The rows of a group lie close to one hidden flat surface of 9 dimensions, which passes through zero. Surfaces can cross.
Some rows, each with its group after it:
[-26   3  19  13  -4   4  37  27 -14  -7 -17 -24  -1  -8  -3  -1   9 -10
  -1] | k_666
[ -6  14 -13 -23  14   8  13   2 -31 -14   4 -18   5  24  -3  31  21   4
  30] | k_103
[ 16  -4 -17   5 -28 -11   4  39  18   3  -3 -15  -4   6  -9  28 -12  20
   2] | k_641
[  0  -3 -13   4  22   6   4 -18   8   5   5  -2  12  17  -9  -1  13   2
  -2] | k_103
[-26   3  -3  10  -6  -3  -7   3  23   3  14  -8  -4 -11  22 -27   3 -42
 -27] | k_876
[  4   3 -12 -13 -29   2 -18  37   3  -2  19  13 -13 -26   6  22   1  -8
   4] | k_108
[  2   6 -24 -10   4  -5 -31  30 -11  22  16  -1  28  25 -12  44  22  14
  17] | k_876
[  9 -12  17  12   1   5  31   5 -14  -1 -23  -6  -3  -1 -20   5  -1  34
   7] | k_876
[ 17 -20  -3   5  -5  17  -8 -22  21  30   5  27 -30 -14 -19  -8  11  35
 -16] | k_108
[ 21  35  16 -13 -17  -3   2  -3  -7 -15 -19  26 -12 -23   0 -15 -28 -10
  25] | k_108
[-60 -11   7 -10 -30  21  21  40  -7  12   5 -13 -26 -50  -7  13  10 -20
  -8] | k_876
[ 28  28  16 -16   2  11 -14   9  14  -3   2  30 -10 -35   8   9  -7 -21
   9] | k_103
[-13 -21   4  -1  16  -7 -17  -3 -12   0  13 -11  12  13  11   9   7   1
 -11] | k_108
[-23  13  26   2   8 -41 -30  28 -29  -1 -15 -27  57  21  19  14 -31 -22
  12] | k_103
[ -1  -9   3  -3   5  -9  13  -1 -19 -24   0 -24   3  20  13   9  -2   4
   1] | k_108
[ -3  13 -27  10  -6   7  37   2  24  -3 -10 -15   0  13 -17  -5   3  -4
   7] | k_108
[ -7  23  -7  -1 -16 -24 -34  -6 -22  16  -4   4   1  29  11 -24  -1   1
   4] | k_108
[-14  -4   1  -6  22  20  10  11  11   8   3  -7  17 -14 -15  29  11 -11
   4] | k_641
[ 20  -8 -17   8  -7   1   3   5  33   4  -4  11  11  -9 -22   6 -18   9
   0] | k_666
[  0   0 -15 -11  -5  -2 -15   6  17  26  -2   2  10   3 -19  23 -14  14
  11] | k_641
[ 15  23   2  34   1 -13 -19  39  17  31   0  -8  14  22   5  -2  29  -5
 -22] | k_666
[  3 -21  35  -3  17 -13  21 -16 -27 -57  -3 -27  -1   6  39  -4 -18 -10
  -7] | k_641
[ -8  -5 -19  -8  11   3   1 -19  14  -6   3   9  23  -1 -13  -2 -16  -9
  11] | k_876
[-35 -15 -12  32   0 -20   6  17  24   4  -3 -27  46   8   0 -16 -16 -27
 -21] | k_103
[ 22 -23  -1   7 -36   3   5  56  17 -26  30 -11 -38 -28  26  23  13  -2
 -31] | k_666
[ -4 -22  -3   8  12   6  11 -10  19   0   2  -1  11  -7 -10  -1  -6   1
 -10] | k_666
[  1 -24  25  19  31   5  11  22  23   0  -1 -17  29 -13  -3  25  -1 -10
 -19] | k_103
[  7   8  -3  -1  -5  -2  -2 -13  -8 -19   5  11  -6   0  14 -22  -1 -10
   2] | k_641
[  8   8  -9   0  -9  -2  11  -3   7 -15  -6   4   2  -4  -2  -8 -14  -6
  10] | k_666
[ -7  -5 -24 -18 -33   5   3  19   6  -3   4   8  -9 -22 -17  18 -19   4
  16] | k_103
[ -4  -6  24  -5   6 -19 -49 -14 -10  41 -14  19  19   1  -8   1 -26  19
   2] | k_103
[-24 -29   0   8  -8  -7 -11  -1   8  29  -6   0  11  -6 -19  -1 -17  18
 -13] | k_103
[-55   7  -9 -10  29  12  -7 -19   2  16   4   4  40  -9  -9  -9   2 -46
   8] | k_641
[  8  29  12 -16  -5  11 -15  23 -16  29  -7  16 -14 -11 -12  27  15  11
  19] | k_103
[ 17  50   7  -6  -7   7  -5  24 -18  26 -13  13 -14   7 -12  12  27  11
  24] | k_666
[  1  14  16  15   6 -18  16  19 -20 -24 -12 -30  16  25  18   0   4 -10
   3] | k_666
[ 18  -8  10   4 -29   1   7  19   7   6  -7   2 -35 -16  -2   2  -4  25
 -11] | k_641
[ -2  -9   9  -5   8  -9  -3 -34  -5 -20   4  -4  -7   4  26 -20 -16 -14
  -9] | k_876
[-26   5  34   9  -5   9   9  13 -14  17 -10  -5 -24 -24   5 -16  15  -8
 -17] | k_641
[-19  -9  -7  -4 -16 -10  -7  -1 -18   3  -6   0   4   4  -7  -6 -12  10
   9] | k_876
[  3  35  -3   4  25   6  -1   9   1  34 -22   9  36  15 -35  15  13   3
  29] | k_876
[-21  12   6 -11  -1   6   0 -17   4   5  -2   8 -13 -16   7 -19  -8 -23
  -2] | k_876
[ 27  20  15  18  -7 -12   3  13 -24 -15  -6  -3 -15  17  21 -20  23   5
  -5] | k_641
[-22   3   5 -10   0   6  15  15 -14  -4  -5 -13   4 -10  -5  19   0  -8
  11] | k_666
[-32  10   0   7   0  10   6  13  14  20  -6   2  15 -23 -13  -9   3 -26
  -2] | k_108
[ 19  -8 -23  -9 -19  -1  14  20  15 -43  16  -7  -2  -9  13  18 -13 -12
   6] | k_108
[-37   9 -30  -5 -22 -30 -16  24 -30  -2  -3 -13  41  25  -5   2 -17 -10
  26] | k_876
[-13 -57 -15 -30  -6  14  18 -31 -24 -32  15  -3 -20  -9  -6  17 -15  32
   7] | k_641
[ 33  24  34  -8   2  12  -1  -3   5  -2 -18  41 -10 -45  -6  -9 -22 -10
  15] | k_108
[ 43  10  32  13  40  12  34   2 -15 -23 -10 -20  -6  23   7  22  34  19
   0] | k_666

New rows, each followed by its group:
[-18  18   6 -21   0   0 -17  21  19  32 -11  -7  18 -13 -14  37 -26 -12
  17] | k_641
[ 24  13  15  11   3 -13  -6 -14   3 -10 -11  12   6   2  11 -26 -15  -6
  -2] | k_108
[-11 -23 -19 -15 -26  10  36   1   8 -41   6 -11 -20 -25  -1   7 -20  -7
   7] | k_108
[  1 -15  22  40   8  -6  -4  13  17  39 -13  -7   7   4 -10 -13  14  18
 -34] | k_103
[ 60   9 -25   3 -16  -8  -9  -5  26 -21   9  19 -12  11   7  -6 -11  12
   1] | k_108
[ -3   6  -9  19 -24 -13  -1  23  -6  21 -13   1   4   9 -17 -12   4  17
   0] | k_876
[ 23   9 -11  17 -43 -25  10  24 -11 -18 -20   1   1  11  -6 -19 -19  23
  12] | k_876
[  5 -20  -3 -18 -33 -14  -2 -20 -31 -20   3  -1 -43   8  15 -11 -15  33
   0] | k_108
[-11 -37  -6  14  12  17  28   0  22   0  -2  -5  12 -16 -26   6  -1   8
 -12] | k_876
[ 20  13  16 -10  15   9  -1 -17   8 -10   5   7 -20  -6  18  -1   3 -11
  -4] | k_876
[  8 -26 -21 -11  12 -10  -4 -29   0 -21   5  -5  21  22  -4  10 -25  17
  10] | k_103
[ -3  13  27  23  16  13  19  34   0  30 -14 -15   1   0 -14  16  36   5
 -10] | k_876
[-10 -21  -5  -7 -12  -3 -25   1   3  20  13   8  -6  -7  -3   7  -6  13
 -12] | k_666
[-17 -42  22  17  22  27  44   9  21 -13   8 -26 -10 -30   2  15  17 -12
 -33] | k_876
[ -7   2   9 -19  13  17  -1  11 -16  23  -7   1   3  -6 -26  41  10  21
  24] | k_666
[  5  -6 -10  24  16  14  12  13  49   9   5   2  23 -17 -14   3   6 -23
 -20] | k_103
[  3  22  14  25   0   2  29  10   0   3 -20  -7  -6   3  -5 -24  15  -5
  -4] | k_666
[-26  16  21  -3  50  24   3  -7   5  10   5  -3  26 -12   2   9  25 -45
   0] | k_103
[ -2 -27   7  -3   1   3  13 -31   5 -21   2   2 -13 -13   8 -18 -20   0
 -12] | k_876
[-11   3  37  20 -18  -7  12  32 -22   2  -8 -26 -36  -4  27 -15  20  -1
 -27] | k_876
[ 25  27   0   3   4 -14   3  27 -19 -15  -4 -22  11  38  10  22  20   8
  17] | k_103
[-13  -5   5   5  -1 -10 -30  24 -15  16  14  -7   8   7  13  10  18  -1
 -13] | k_108
[  0 -21   3  23   1  -2  31  28 -15   4 -24 -17  25  13 -34  18   6  39
   9] | k_876
[ 20 -36   5 -35 -19 -21 -42  -5 -39 -18  18   0 -26  11  25  34 -22  43
   3] | k_666
[ -6 -12 -16 -12  -5   7  -7  21  -2   0  16  -4   2  -7  -4  33   9   4
   5] | k_876
[-29 -12 -30  -1 -29  -2  16  42  26  -8   4 -13  26 -26 -16  21 -27 -23
   8] | k_103
[ 10  39  10 -25   6 -10 -29 -30  -5  -7  -5  27   5  -4  20 -18 -27 -30
  24] | k_641
[ 17  21 -22 -14 -16 -12  -4  -4 -13 -37   8   9   3   7  15 -10 -10 -17
  20] | k_641
[ 28 -15 -11 -14  42  11 -12 -52  14 -14  16  17  11  12  -1   7  -2   6
   3] | k_666
[  1   7   8 -18  22   9 -23 -35   1  18  -6  34  10 -16 -13  -6 -14  -4
  15] | k_108
[ -3  -5   6  14  39   8  14 -14  30 -24  10  -7  29  -8  15 -11   0 -46
 -18] | k_103
[ 27  42   6  -8  -2 -11  -6  20 -17 -10  -7  -1   0  18  14  14   5  -6
  22] | k_876
[ 26  25   0   3  17   7 -10 -28  16   2   5  24  -7   5  11 -29  13 -16
  -5] | k_103
[ 29  18  -5  19  12   9   1 -21  25  20  -9  22  -4   6 -16 -25  14   7
  -7] | k_666
[-16 -24  28  35  15 -15  10  35   4   9 -10 -37  32   6   1  13   0   2
 -26] | k_103
[-11  14 -29 -16 -10  23 -12  -8  30  27  13  35  -7 -31 -21  -6  -1 -19
   9] | k_666
[ -4  28 -15  20 -18   2  23  31  28 -11  -4  -3   7 -15   1 -16   1 -38
  -1] | k_666
[ -8  18   3   4  19  -2 -10 -21  19   1   3   0  13   6  17 -25  -3 -38
 -10] | k_876
[ 25  10  -6   6   0  -8  13 -11   3 -17 -18   7  12   9 -11 -11 -17  10
  16] | k_876
[-18  -7 -28 -15  -8  -4 -15 -12  11   9   3  11  23  -1 -16   2 -27  -5
  15] | k_103
[ -5 -61   9  20  49  10  20 -22  12 -12  16 -34  21  20   4  19  19  14
 -34] | k_108
[-40  -3  28  -8   8   5  10  26 -31   0  -6 -21   8 -17   5  20   6 -17
   6] | k_108
[ -1   7  15  25 -30 -20 -11  44   1  24 -15  -8   1  -2   0  -7  -5   9
 -15] | k_103
[ 15  16 -15 -36   9   1 -15 -22 -24 -11   4  12   2  21  -2  24  -4  13
  37] | k_103
[-13  19  -8  -1  11  25   1 -18  22  19   8  22  -8 -20  -8 -22  21 -28
  -7] | k_103
[-19  -4 -14 -12  17  20  12 -28 -24 -34  17  17   1  -7   6 -23  22 -27
  12] | k_641
[ 62  16  -3  18  -7  -5   1  16  23  10 -16  15   1  14 -20   8  -3  35
   6] | k_666
[  6   0  -3 -24  30  -4 -23 -19 -28   0   3  -1  25  30  -2  33   3  17
  26] | k_876
[-16  15 -29 -20 -10   9  -9  10  28 -12  22   9   6 -28   7   5 -10 -48
   8] | k_876
[  5 -15   5  -4 -10  14   3  16   9  18  -1   9 -17 -24 -21  20  -1  26
  -3] | k_103
[ 24 -12  -7 -19  -1  -5  20 -23  -5 -46  -9   3   5  -2  -4  10 -41  13
  28] | k_666
[ 16 -11 -10 -12 -32 -16 -18  34  -3  -3   1  -1   2  -3  -4  30 -26  23
  11] | k_666
[ 16  14  15  11  16   2  14 -13   1   2 -19  -2   3  13  -5 -11   0   6
   4] | k_108
[ -4 -42  -8  -5 -19   5  -5  -2  20  19   0  16  -6 -30 -28  12 -28  32
  -7] | k_103
[ 13  23  -8  -6  -4 -18 -19 -14  -6  -9  -2   8   7  20  12 -16 -14  -9
  13] | k_876
[ -7 -39  -3  -9 -16   4  27   9  12 -42   8 -11  -6 -35   7  12 -32 -10
  -6] | k_103
[-32 -13 -15   7  -4   1 -30  15  23  41  16   2  17  -9 -10   1   6 -16
 -19] | k_666
[  7  -1  10  -3   7   7 -20  39 -20  26  10  -8  -4  10  -3  47  38  23
  -1] | k_108
[ 36  34  23   5  10  10 -10 -18   0  40 -22  28 -24   8 -16 -12  17  31
   6] | k_876
[ 15  -1  34  15  35  14  11   5  17  13  -6  -9   5  -7  -2  17  16  -2
 -16] | k_641
[-39 -25 -12   7  20   1   2 -18  -5   9   6 -13  25  13  -9  -8   9  -5
  -8] | k_641
[  3  14 -21   5  17  -1   9   1  -1  -9   4 -16  21  31  -1   9  17  -6
  10] | k_103
